All rows are made from the same 11 directions, up to rounding. Whole rows:
[[-0.68  2.33  1.11  3.37  3.28  0.53 -2.76  5.01 -0.07 -0.73  3.48  1.95
  -2.25  2.87  0.84 -1.46 -0.78 -1.65]
 [-0.29 -1.51  1.74  0.35 -0.84 -0.04 -1.67  5.30 -2.30 -1.40  0.96  3.25
   2.87  1.19  0.08 -1.10  1.35  2.03]
 [-2.94  0.81 -1.04 -1.15 -1.42  1.94 -2.81 -0.33  0.09  1.19  3.89  1.53
  -2.96 -1.17  1.09 -3.66  0.37 -2.01]
 [ 2.58  1.24 -0.17  2.24  0.43  0.69  1.00  4.07 -1.78 -0.81  1.64 -1.51
   1.99  2.76 -1.63 -0.65 -1.20 -0.84]
 [ 1.23  0.80 -0.85  1.05 -4.15 -1.66 -0.01 -3.26  0.90  2.35  0.13 -1.36
   0.95  0.22  2.68 -0.26  0.81 -4.17]
 [-1.31 -1.38 -0.86 -2.13 -2.03 -0.04 -0.95 -4.23  1.77 -1.25  0.39  0.94
   2.69 -2.03  2.90 -0.47  4.62  0.56]
 [ 3.46  0.57  0.05 -1.15 -0.04 -1.24  0.07 -2.00 -0.24 -0.94  0.90 -0.26
   0.60 -0.99  0.95 -0.96  1.78  1.58]
 [-5.10  1.11  1.83 -0.17  0.35  1.91  0.71 -0.50 -1.42  0.24 -0.19  1.84
  -1.24  2.49 -0.45 -1.00  3.28 -0.22]
 [ 5.11  2.22  3.29  0.55 -3.23 -0.53  0.13  2.35 -1.44 -0.41  3.69 -1.25
  -1.08  1.83  1.22 -3.65  0.79 -3.70]
 [-2.59  3.32 -0.10 -0.50  0.24  2.57  1.04  0.48 -2.33  2.13  2.14 -0.46
  -2.84  2.13 -2.79 -0.46 -1.05 -1.16]
 [-3.24 -0.62  2.37 -1.83 -3.82  1.60  0.22 -1.85 -1.72  1.56  0.15  2.32
  -1.49 -0.52  0.30 -2.27  2.44 -0.75]
 [ 0.57  0.08 -0.44 -2.01  1.96 -0.05  3.48 -2.00 -1.21 -2.66 -2.38 -1.83
   3.60  1.35 -1.91  1.12  3.83  4.11]
 [-5.86 -0.69 -1.93 -0.80  2.50  0.49 -2.36  0.44  2.09  0.79 -0.87  0.99
  -3.24 -0.94  0.05  0.46 -1.63 -0.18]]

The start of a row, then its end:
[ 0.38  1.23  2.01 -0.30  0.17 -2.03  0.50  1.71 -0.64 -1.76 -0.63  0.02
  2.78  3.37  1.05  1.21] : [3.84 0.55]
[ 1.54  0.00  1.14 -0.98 -3.68 -0.77 -0.99  0.85 -1.31  0.96  1.64  0.21
 -1.31 -0.30  1.14 -3.80] : [ 0.45 -1.96]
[-1.90  2.04 -1.30  0.26  3.12  0.83 -0.62 -3.94  2.46 -0.46  1.28 -0.48
 -2.83 -0.21  1.42 -0.54] : [ 1.59 -0.99]
[ 1.40  0.38 -0.93  1.94 -3.40  0.83 -0.73  0.06 -2.54  1.02  2.93  1.94
  4.04  0.82  1.02 -1.95] : [ 1.98 -0.49]
[-3.07 -3.36 -2.62  0.62  1.88  3.25  0.91 -1.63 -0.34 -2.11 -1.37  2.14
  5.22 -1.58 -1.45  0.96] : [2.07 4.71]
[ 1.10  3.37 -2.76 -0.60  4.01  0.34 -2.71  1.19  0.73 -1.61  5.09  0.16
  0.35  0.35  0.32  0.59] : [0.43 1.75]
[ 2.99  2.19 -2.09  0.02  1.94 -1.12  1.19  1.06 -0.71 -2.05  1.01 -2.63
  4.12  2.63 -0.77  1.15] : [1.73 1.54]
[ 2.81 -0.19 -3.35 -3.64 -1.19  1.92  1.33 -3.47  0.32 -2.16  2.64 -3.73
  1.42 -2.68 -0.82 -3.69] : [1.76 0.79]
[ 1.41 -3.09  2.02  2.67  0.88  1.43 -0.19  1.90  1.41 -1.10 -0.83  1.02
 -1.62 -2.20 -0.07 -0.63] : [-3.30 -0.61]
[-1.45 -4.20 -1.77  1.46  1.14  3.58  1.42  0.93  1.03 -2.31 -1.51 -1.40
  0.76 -1.81 -1.90 -2.87] : [-1.74  0.01]
[-1.71 -1.39  2.29 -0.30  0.54  2.10 -0.58  6.11 -2.69 -1.49  1.03  1.38
 -2.84  1.12 -2.09 -5.53] : [-0.63  0.44]
[-0.43 -1.79  1.93  1.10 -4.82 -0.12 -0.32 -1.32 -2.91  1.88 -0.43  3.83
  1.70 -0.19  1.70 -3.01] : [ 2.90 -0.04]
[-1.93  0.26  1.11  0.70  4.60 -0.54  0.24 -0.89  3.12 -2.71 -1.88 -0.84
 -2.19  1.14  1.30  0.45] : [ 1.88 -0.29]
[-5.22 -1.17  0.46  0.08 -1.26  2.70  0.62  3.58  0.31 -1.39 -0.25 -0.68
  2.12  2.57 -0.91 -0.12] : [ 1.25 -2.49]
[ 3.80  0.74  3.97  2.53  0.09 -3.15 -0.79  1.17 -0.41 -0.53 -0.31  2.69
  1.39  1.60  2.71  1.83] : [1.79 0.59]
[ 2.42  1.79  0.94  3.59 -0.01 -0.42 -0.25  0.55 -0.14  1.40  1.29  0.93
  0.77  1.28  0.76  2.52] : [-1.56 -1.56]
[-3.86 -3.45 -2.95 -2.80 -1.58  1.58  3.24 -2.10  0.02  0.23 -4.72 -2.67
  2.95 -1.44 -3.16  1.72] : [-0.56  1.59]
[-3.25  0.99 -0.70  0.16  1.19  1.99 -3.01 -1.72  1.77 -0.17  3.58  2.35
 -2.60 -1.13  2.22 -2.09] : [ 1.64 -1.24]
[ 1.36  0.71 -0.52  2.03 -2.38 -2.75 -1.75 -2.39 -1.12  3.17  0.10  2.65
  0.83 -0.06  2.79 -0.16] : [ 0.85 -0.46]
[-0.19  0.87 -0.20 -1.87 -3.54 -0.69 -0.19 -3.15 -2.19  2.94  0.63  0.36
 -2.99 -0.77  0.62 -4.41] : [ 1.21 -1.11]
[ 0.64 -0.82  1.43 -1.24 -2.00  3.01  0.44 -0.56 -0.05  1.10  1.56  1.61
  0.55 -3.32 -1.88  4.24] : [-3.09  1.12]
[-3.93  1.57 -0.10 -1.34  0.23 -2.01 -1.98 -0.45  0.34  3.37 -1.21  2.72
 -0.65  0.16  0.32  6.23] : [-1.22  1.20]
[-0.14  2.30 -3.39 -0.03  1.80  0.80  0.93  0.51  1.82  0.51  0.92 -4.77
 -1.08  0.96 -1.95  1.89] : [-3.61 -2.69]
[-2.82  3.22 -3.30  4.14  2.22 -1.15 -1.79  0.01 -2.20  3.07  0.96  1.67
 -1.05  3.92  0.85 -2.60] : [ 0.75 -1.09]
[-3.70  2.72 -1.13  3.07 -0.65  2.62 -0.55 -0.54  1.46  3.08  2.31  0.16
 -0.28  1.62  0.03  4.10] : [-2.46 -4.71]
[-2.84  1.65  2.69  1.52  2.84  1.24  1.22  0.14  0.33 -0.68 -0.75  0.27
 -3.06  2.74 -0.36  0.00] : [ 1.25 -1.28]
[-0.88  0.05  2.19  5.50 -0.50  1.36  0.42 -1.77  1.84  0.17 -0.08  1.97
  2.16  1.59  2.65  2.57] : [ 1.48 -3.39]
[-1.12  2.13  1.75  2.20  1.84 -0.21 -2.13  3.42  1.29  0.44  1.87  1.15
 -2.50  1.96  1.00  1.78] : [-1.83 -2.58]
[ 0.51  0.13  4.50  1.08 -2.25 -1.59  0.38  4.87 -1.94 -0.07 -0.97  1.16
  1.13  3.50  0.34  0.56] : [ 0.90 -1.39]
[-0.09  1.99 -2.29 -5.32  1.74 -3.48 -1.37  0.63 -0.62  0.63 -0.30 -1.71
 -2.61 -0.26 -1.05  0.02] : [-0.51  2.87]
[-2.82 -0.39  2.92 -3.46  0.82  0.73 -0.03  2.16 -1.08 -0.04 -0.92  1.50
 -3.74 -0.60 -2.16  0.47] : [-0.87  2.18]
[-4.20 -0.10 -0.80 -5.74 -1.72 -2.12  0.86 -1.53  1.07 -0.35 -3.02 -3.18
 -0.56  0.86  0.21 -0.29] : [ 3.24 -0.63]
[ 0.31  3.47 -0.75  1.11 -2.14  1.21 -2.37  0.91 -2.02  2.91  5.62  1.50
 -1.89  0.96  0.59 -2.53] : [-0.85 -2.82]
[ 0.13 -1.41  2.59 -4.71 -1.98  0.29  0.60 -3.44 -0.42  0.35 -0.89  1.12
 -3.34 -3.85 -0.39 -1.03] : [0.79 2.25]
[-0.43  0.79 -1.17 -3.83 -3.27 -1.41 -1.45 -0.51 -1.45  1.42  1.42  1.18
  2.79 -0.68  0.43  1.74] : [1.76 1.86]
[-0.15  0.26 -1.34  1.06 -1.12 -1.79 -2.47  3.01  1.01  2.47  0.43 -0.17
 -0.89 -0.05  0.67  1.79] : [-4.27 -2.61]
[ 1.23 -0.90  2.80  1.00 -3.84 -0.17 -2.06  3.23 -2.15  1.23  2.05  3.32
 -0.23 -0.17  1.30 -2.58] : [-0.30 -1.21]
[-2.05  2.69  0.43 -3.58 -1.73  2.22 -0.38  0.30 -0.90 -0.10  4.07 -0.23
 -0.36  0.82 -0.76 -0.26] : [ 2.09 -0.76]
[ 2.61  2.29  1.73 -3.24 -0.61 -1.95  0.26 -0.22  0.59 -2.13  1.51 -1.42
  1.99  1.18  1.25  2.08] : [3.56 0.61]
[ 2.25  0.06 -3.20 -1.52 -0.92  0.45 -0.68 -5.25  1.07  0.03  2.29 -0.67
  0.67 -3.49  1.37 -1.70] : [1.19 0.77]
